Every row belongs to one group in each of 4 separate groupings. Each group adds its own fixed numbers to the row, and there is some noise. The rows also spread widely along 15 directions, which tell nothing about the answers.
Some rows, each with its group in each grouping after it:
[-21,-26,12,1,-30,-84,-11,-55,24,-29,18,39,-6,23,-13,-36,84,4,-6,13,9,68,4,-53,-16,-14,-10,10,37,-30,-15,13,6,12,9,38,-55,3]
zom K409 (4) K161
[35,35,-36,95,-61,2,14,11,64,-34,11,26,-3,-1,28,23,36,-31,23,-41,10,33,-33,55,9,19,-67,-9,-28,-8,-17,14,12,-1,41,1,-24,-13]
faso K122 (3) K161
[38,-17,-31,-41,5,-42,-16,-34,-62,-12,18,27,-21,25,-84,7,31,-62,13,50,11,-30,41,-28,-11,-21,-7,34,-50,19,31,19,-25,23,-59,30,-7,-22]
rato K409 (0) K114
[18,-20,-3,10,18,-27,2,-1,38,15,30,22,0,-11,14,4,19,-1,-51,2,19,-28,-2,-54,3,4,-23,33,-12,-32,2,21,38,-18,13,17,-11,-12]
faso K122 (1) K258
[20,-9,-7,9,35,-4,16,-14,24,-6,19,45,-9,-30,6,-3,8,-39,-69,-1,-4,16,-33,-4,-4,13,52,-38,9,15,32,7,-4,-31,-21,30,1,0]
zom K158 (0) K456
[-16,8,-9,-8,-47,5,-21,-27,-35,-19,0,-21,-1,-6,-42,1,22,-18,41,1,7,-26,16,-13,-8,21,-4,14,11,-39,5,-19,2,-2,-16,-15,-25,-14]
rato K672 (4) K258
[-5,9,-12,-2,-14,-27,0,18,-45,10,-4,8,19,8,-11,9,9,-22,6,6,13,22,19,-16,-24,19,-1,-23,-17,-11,24,-9,-15,-2,-27,8,-15,-8]
zom K158 (1) K114
[0,20,7,-6,19,-11,1,-14,56,26,23,6,-16,-14,2,5,39,-7,-21,-20,1,-45,-18,-14,-19,14,22,9,49,-23,-5,-13,-16,1,-30,10,-31,5]
zom K672 (2) K456
[-2,-11,18,-31,-35,-22,-54,-8,14,-21,-4,-11,-17,3,-27,-19,35,6,-17,0,35,-26,37,-29,-15,-18,-21,16,2,25,-37,-7,-6,49,20,-5,-11,-23]
faso K122 (2) K114
[53,26,22,80,-9,6,-32,-39,-5,-44,-11,-19,12,-9,-16,-40,7,-51,-21,-22,56,51,-31,-31,-45,-5,-35,11,-48,13,45,-46,6,-22,26,53,-10,22]
rato K122 (3) K258
[-29,1,-2,78,-41,-15,13,-60,28,-30,-6,19,14,-33,3,-2,29,1,40,-11,17,45,-46,-9,-6,29,-71,43,0,-72,2,0,50,-47,-9,25,-36,27]
rato K158 (0) K258
[36,5,43,25,-4,17,-3,-13,40,17,32,-25,-33,-24,27,0,4,-9,-13,-7,17,-28,-14,-38,-44,-4,41,21,28,-11,-11,-52,-10,-19,-5,40,12,-32]
faso K122 (2) K456
[35,2,56,18,-57,33,-1,30,0,27,-2,-29,18,-48,59,7,-11,19,-7,-15,28,8,46,-7,-50,-4,12,-28,3,-21,-37,-63,-6,-9,3,44,-4,-42]
zom K122 (0) K161
[-4,32,14,-18,-1,23,-61,2,0,-23,-31,-27,1,-15,-51,-40,19,-34,-31,-19,22,-12,-2,-10,-16,2,6,-26,5,64,9,-29,-35,25,18,-35,6,15]
faso K158 (3) K114
[9,-40,-19,-32,40,-10,-15,-62,-3,-28,15,43,-20,-21,-54,2,15,-38,-38,29,5,-48,-15,-14,17,-6,14,25,-20,2,32,31,24,-9,-39,25,-8,1]
rato K122 (0) K258
[-6,16,-3,-20,-5,17,-24,-32,-23,1,-18,-3,0,-18,-71,-13,20,-53,22,11,16,-22,7,-6,-21,-3,3,15,11,28,24,-19,-30,-1,-43,3,1,10]
zom K158 (0) K114
[23,-2,-4,36,-27,-32,16,-31,57,-14,29,39,-16,-13,5,-2,47,-23,19,10,4,46,5,-19,-14,-15,-26,15,24,4,-19,19,-2,0,-6,30,4,-33]
faso K158 (4) K114
[-44,-13,7,-36,0,10,7,13,7,-3,-17,20,11,-61,22,26,-1,27,-17,3,-20,-11,17,16,3,26,14,-47,23,-5,-25,19,16,10,-35,-40,5,-19]
faso K158 (0) K258
[-27,-1,15,5,-37,6,-35,4,-15,-5,-27,-19,17,-19,-26,-14,22,21,-13,-17,29,-24,3,-20,5,18,-47,16,-15,-24,-17,-25,21,-4,24,-8,-34,21]
faso K409 (0) K161
[10,4,-5,30,-18,34,11,-11,30,-21,4,30,-5,-47,40,66,15,-4,1,-29,-5,-31,-35,96,6,31,34,-41,-9,-23,-6,4,-3,-18,-45,21,-39,9]
zom K409 (0) K161
[13,-19,1,-25,-9,8,-28,7,-5,0,0,-5,26,10,-7,-29,42,-36,-47,-17,24,29,11,-15,-4,-3,49,-28,-7,30,3,9,-19,-9,20,9,-10,-1]
zom K122 (0) K258
[-20,7,-1,29,4,-39,6,-22,41,-29,11,15,-18,-9,3,20,13,-1,33,26,-3,-15,-3,-28,-43,13,-80,25,-16,-23,-19,25,52,48,-11,-65,18,-21]
rato K122 (3) K456
[0,-20,-12,25,-15,-44,-11,-18,-32,-45,17,38,-46,15,-6,13,-25,-14,-22,20,22,5,-40,-16,-19,32,14,-5,-34,-25,32,2,-7,-19,-36,31,-6,-27]
zom K672 (2) K258
[-13,4,7,-20,-13,-28,-7,0,-2,0,7,8,-12,4,-5,1,26,-6,15,7,-1,-2,14,-16,-22,10,-4,-9,8,-20,-4,0,-10,25,-28,-19,-15,-29]
rato K122 (3) K258
[23,5,-15,-11,20,-1,8,-45,-1,-35,4,-13,31,-43,-35,-10,42,-51,-13,27,-23,-1,38,-21,-19,-5,6,1,16,2,13,7,58,31,22,-19,-6,13]
faso K122 (0) K161
[-14,-16,8,-22,-32,10,9,-11,3,-5,-20,45,6,-67,-13,-20,-6,17,-6,1,16,1,41,-1,1,-6,-44,-33,19,11,-23,2,17,12,-7,12,6,-42]
rato K122 (1) K456
[10,38,9,-9,29,37,5,-2,8,-7,-1,-1,-2,-62,0,31,-3,-17,-8,-13,-10,-53,1,36,-18,16,29,-53,18,12,16,-32,-19,9,-45,-15,-4,-6]
rato K409 (4) K114
[-9,-20,10,0,10,-1,0,10,12,23,13,31,-26,-15,-3,-9,-11,-3,-22,6,15,-16,-20,-35,2,10,-3,10,-8,-2,5,7,-14,-27,-20,8,22,-37]
faso K122 (3) K258
[1,9,-20,-14,-24,-8,-10,-28,15,4,13,12,-22,0,-43,8,47,-24,29,-6,3,-34,0,12,8,0,4,29,28,-11,-4,-4,-24,5,-26,21,-38,-8]
faso K122 (2) K114
[-23,-24,19,-4,-20,4,0,37,-34,16,-9,-20,52,6,46,14,23,0,28,-5,13,68,18,-1,-25,24,37,-33,-31,12,-19,21,-39,-11,-21,-19,28,-18]
faso K672 (3) K114
[-63,-2,43,-4,-4,-42,-8,-4,6,8,4,-37,20,-14,47,14,42,43,23,10,-11,20,3,-43,-43,41,20,4,31,-70,-24,-18,23,7,-15,-41,-27,14]
faso K158 (3) K114
[44,11,10,-5,-3,25,-20,-18,-54,32,-3,-41,9,-3,-47,10,2,-51,28,3,37,-40,23,-31,-34,-18,8,50,-27,-1,35,-34,-32,-17,-43,54,-2,-3]
faso K122 (2) K258
[4,8,-38,8,-40,-17,17,41,13,3,41,20,-43,6,8,27,-5,-8,-3,8,-26,-44,11,-11,10,39,-4,-13,-1,-33,-17,9,13,11,27,-55,8,-68]
faso K122 (3) K456
[-35,-10,-1,25,-29,-38,0,-38,52,-51,-1,40,-1,-11,14,-6,72,4,5,-16,-14,69,-34,22,6,23,14,-33,34,-3,-21,26,5,4,12,-9,-32,10]
faso K409 (3) K456
[-5,-7,-10,-5,-40,-1,-3,10,-12,28,6,1,0,-3,-20,15,36,-1,12,-11,8,-22,13,-10,10,14,-3,18,-3,-25,-14,-4,-16,-19,-14,12,-28,-11]
faso K409 (0) K456
[5,19,16,13,7,7,-2,-32,0,-18,-10,-3,4,-65,-36,-28,-13,-17,-20,14,10,-18,13,-55,-23,5,-31,9,26,-11,19,-36,39,-7,4,7,3,-5]
faso K158 (1) K258

New rows. What belongs after each?
[-10,16,-2,24,-16,-44,3,3,71,-20,3,41,7,-6,19,-45,66,4,-40,-30,0,82,-16,-17,4,11,-24,-39,43,9,-17,13,5,13,48,-4,-36,-3]
faso K122 (3) K258
[17,27,-29,7,-26,4,29,7,-51,-20,12,14,-7,-52,-30,-18,-28,-22,-26,11,-21,6,35,-16,5,30,12,-55,31,-16,35,-48,17,-15,33,9,-14,-44]
faso K122 (4) K114
[18,-9,-43,20,-9,6,3,-8,13,-1,3,49,11,-20,-22,14,30,-27,-30,-26,21,-3,-23,35,44,11,-30,9,-41,7,17,31,6,-39,2,43,-30,11]
faso K122 (0) K114
[-18,-23,15,-79,12,-19,-6,-6,-19,2,-16,4,24,-52,-27,4,15,10,-11,42,-9,-25,90,-39,-24,-21,-16,-12,13,19,-28,30,36,66,-27,-48,23,-33]
faso K122 (0) K258
[-10,4,8,-16,-3,-33,14,-53,22,9,5,47,-23,-52,-35,-28,31,13,-6,5,2,0,3,-30,2,0,-14,16,66,-20,-5,-24,-9,-13,-39,67,-43,-11]
faso K672 (2) K114
[5,8,30,2,-20,-9,2,-6,13,1,-17,38,-8,-51,-5,-30,2,10,-6,4,21,37,32,-16,-24,-17,-39,-27,23,39,-22,-22,-20,17,-13,34,11,-45]
faso K122 (3) K114
[12,5,-38,7,10,19,0,-23,7,-14,-6,15,37,-22,-22,21,49,-46,6,-19,2,-1,-8,45,18,8,4,-5,-24,23,21,38,5,-9,-4,-1,-19,30]
faso K122 (3) K114
[29,-25,-27,38,-25,-27,13,24,-32,-46,-1,61,4,-9,22,39,-24,-11,-27,6,25,40,7,19,8,14,-41,-41,-92,14,12,46,11,-2,-10,24,17,-40]
faso K409 (1) K258
[-5,5,-4,-33,34,-4,-4,-9,19,20,18,-4,-2,-16,-11,11,45,-19,-33,-5,-22,-35,-15,-8,2,16,62,-3,29,-15,15,0,3,0,-17,-15,-24,16]
faso K122 (0) K456
[-45,36,5,37,-6,-11,19,22,20,58,10,-14,-15,23,14,26,14,-9,85,-10,0,8,-54,-19,-35,39,-18,33,32,-51,1,-15,-49,-34,-74,-18,4,-9]
faso K158 (2) K258
[34,30,-13,-2,24,3,-9,-4,-38,-19,18,0,-32,-2,-44,-26,-13,-61,-47,9,-7,-17,-30,-18,-13,30,64,-30,1,11,58,-50,-35,-25,-16,16,-4,-9]
rato K672 (0) K114
[-19,-12,21,-45,-14,-9,-44,-2,-22,16,-6,-24,5,16,-44,-60,41,-15,-38,-8,19,7,9,-64,-6,3,35,2,23,-2,3,-31,-28,-15,3,5,-25,6]
rato K158 (0) K258
[26,23,-8,48,-3,-1,-2,-2,40,-48,19,1,-7,-2,21,-8,25,-43,-34,-24,-9,40,-41,14,-15,22,32,-52,3,5,23,-15,-3,-5,24,-7,-9,4]
rato K158 (4) K161
[-31,-28,6,0,13,1,-5,-17,18,28,5,44,-19,-16,-17,-13,7,2,-7,-4,23,-6,-48,-30,20,6,-4,26,8,0,4,21,-30,-57,-45,29,17,-18]
faso K672 (4) K258
[-10,27,-38,23,3,1,19,-21,-32,-41,-20,41,2,-33,-48,-17,1,-38,-1,-1,-16,18,-22,23,11,36,-25,-51,-4,2,48,-8,6,-11,-8,-7,-23,9]
rato K409 (3) K161
[33,23,-17,41,6,5,21,-22,-16,-24,14,12,2,-6,-16,-20,5,-76,-5,0,-1,46,-36,-16,-24,25,52,-25,13,-3,57,-22,-23,-46,-13,33,4,-3]
zom K672 (1) K258
[-20,-18,-8,-7,32,-24,4,-4,29,25,9,36,-18,-3,-46,-29,7,-22,-22,31,10,-16,-7,-82,-5,-7,-63,43,-4,28,-5,36,9,-4,-20,-32,55,-23]
faso K158 (0) K456
[-28,34,-20,14,1,-37,11,30,19,27,12,34,-9,-6,-7,-14,8,10,-42,-23,-1,-1,-20,-40,7,36,-38,-23,36,-43,22,-21,0,-20,3,-9,-46,-3]
zom K158 (4) K258
[3,17,-27,13,-52,-26,-13,-1,-28,-21,11,2,-23,22,-28,10,15,-24,28,-2,13,-4,7,1,-11,21,-24,3,-17,-29,8,-18,-20,6,-16,7,-34,-20]
rato K158 (2) K114
[-26,14,-29,-12,-28,-21,-6,-11,-12,-41,-8,3,15,2,-26,-19,49,-29,-13,-15,-24,47,-4,4,9,36,45,-51,39,-6,15,3,-4,7,18,-27,-42,11]
faso K158 (2) K258
[2,18,-7,-22,1,14,0,19,9,25,23,-12,-38,-20,-37,-2,-9,-6,-21,8,-9,-102,13,-47,0,22,-7,20,31,-28,-6,-34,4,-1,2,-26,-4,-36]
faso K409 (2) K161
[-41,26,16,-1,-42,-6,-63,0,-3,13,-26,-41,4,12,-46,-14,39,20,30,-23,43,-44,4,-33,-14,9,-72,55,-7,-24,-20,-31,0,18,16,-32,-39,20]
faso K122 (3) K114
[-28,-13,9,-52,-37,7,-17,-4,22,26,-10,28,-4,-44,-19,-5,42,32,-19,-23,4,-38,23,8,31,0,2,0,50,-17,-37,-3,-5,-3,-19,15,-48,-12]
faso K122 (0) K258
[-15,35,27,16,-3,-12,-50,-6,32,-28,1,-29,-21,14,-26,-68,27,-18,-41,-24,27,17,-38,-56,-30,10,1,-17,27,19,13,-57,-15,7,51,-27,-8,1]
rato K122 (4) K114
[23,-19,15,-20,-4,46,-15,9,18,22,-4,-3,24,-33,-5,-5,2,-22,-23,-8,36,-48,35,-25,-19,-18,-1,5,-15,38,-20,15,-10,-3,-11,-5,42,-25]
zom K672 (1) K456
[31,-29,25,-24,-9,19,-37,-11,30,-14,13,-4,12,-37,18,-19,25,6,-76,-19,37,-33,21,-18,2,-9,32,-8,-5,6,-22,-9,8,-8,22,35,-19,-7]
rato K672 (1) K114
[-25,28,-1,14,0,7,6,-15,13,-1,-10,-7,18,-32,-10,12,35,-19,39,-3,-7,12,-13,14,-19,19,-9,-2,20,-7,3,-6,7,0,-21,-21,-7,14]
faso K122 (0) K114
[-37,-20,-8,-25,0,12,-21,51,50,-3,15,5,-7,8,41,10,8,13,-48,-24,5,-37,-24,-2,17,35,20,-37,-10,-1,-32,40,8,3,26,-84,19,-36]
rato K122 (1) K258
[-13,-3,-6,-13,-8,14,-29,-33,-31,-41,2,8,-25,-24,-27,-12,2,-23,-43,-8,-9,-25,-36,11,12,42,85,-38,23,-26,47,-37,-2,-32,6,12,-48,9]
zom K122 (3) K258
[-10,22,-2,3,-24,8,-19,3,15,-31,-19,34,-33,-29,-44,-30,-7,-11,-34,-1,12,-27,-6,-1,0,10,-33,-38,16,27,-7,-26,-4,17,8,-23,1,-24]
zom K409 (0) K161
[-30,19,12,-5,-23,43,14,2,34,34,-33,21,16,-88,-9,24,-5,33,34,-20,12,-52,26,25,4,2,-84,11,28,-13,-37,1,23,3,-39,-12,-4,-19]
faso K122 (0) K258
[77,2,-9,14,-14,30,-24,-48,9,-38,10,0,16,-29,-53,-57,39,-77,-61,-16,38,-1,23,-36,-6,-23,18,4,-1,46,30,-30,4,-21,57,56,-16,11]
zom K409 (1) K114
[-29,12,25,4,-40,17,-34,5,3,8,-4,-40,-10,-20,6,26,13,21,26,-18,8,-60,-9,4,-15,29,5,19,9,-44,-18,-38,8,0,-3,-28,-24,0]
faso K122 (3) K456
[53,12,-45,7,5,-1,24,-47,-28,8,6,34,38,-39,-70,-4,24,-63,0,7,19,-10,56,-20,-1,-22,-62,24,-17,6,43,12,24,-9,-5,60,-30,5]
zom K122 (4) K114
[1,-3,-27,-3,-73,72,-3,34,-30,-21,4,-19,7,-42,4,-17,-10,-17,-33,-29,-16,-2,8,34,39,52,86,-70,20,-4,-3,-40,-1,-47,70,-23,-9,-37]
faso K122 (0) K114
[-48,-16,2,-28,10,8,7,-32,18,19,2,8,21,-40,-14,-11,40,1,11,1,-8,-8,-6,-15,5,18,5,9,36,-28,-8,8,14,-24,-24,-12,-19,11]
rato K122 (0) K114
[0,42,24,37,28,45,-22,-7,35,-14,-19,-34,26,-66,0,-11,-13,-9,-34,-27,24,-52,-11,-24,-39,20,-39,-5,4,-7,13,-40,48,1,31,-47,2,26]
zom K122 (3) K258
[12,-9,-21,-10,36,-21,11,-5,-19,11,31,15,-5,25,-19,3,29,-42,-19,9,-14,-14,-25,-24,4,25,44,-3,-19,-20,37,12,-23,-21,-26,6,-19,1]
rato K409 (3) K161
[-47,-27,21,-23,-24,0,-20,20,12,5,-4,4,-5,-9,5,-47,-2,29,-40,-12,25,2,-5,-57,2,24,-6,-14,22,-10,-32,-5,-10,-22,13,-22,12,-38]
rato K672 (2) K258
[-22,-14,3,-4,-27,14,-25,-17,73,9,12,8,-23,-9,1,2,50,9,-3,-34,20,-43,-38,8,21,8,1,34,35,-18,-32,12,-8,-19,1,4,-28,-2]
faso K122 (2) K258
[35,62,51,40,-31,37,6,-12,31,-10,-11,-33,9,-103,33,-9,-16,20,-31,-35,15,-32,39,-7,-61,10,-11,-42,66,-32,-13,-107,38,21,25,34,-44,-8]
zom K122 (2) K456
[6,30,0,24,7,-17,-4,-27,22,-36,-9,8,8,-26,-12,3,29,-39,-1,6,-1,22,2,-2,-43,7,-13,-18,18,5,13,-6,16,27,-21,-14,-9,13]
zom K158 (0) K258
[48,21,-23,-16,-59,30,16,22,-17,10,26,-14,-3,-24,-18,-5,12,-42,20,2,-14,-19,74,-6,-6,-1,34,-26,37,7,-12,-31,-22,7,26,-3,4,-71]
faso K122 (4) K114
[14,34,-13,19,-34,-14,2,33,-12,28,7,4,-13,11,-21,35,5,-14,55,3,18,-38,33,-17,-22,2,-74,28,-24,-17,-10,-5,-22,21,-39,-15,4,-46]
faso K409 (4) K258
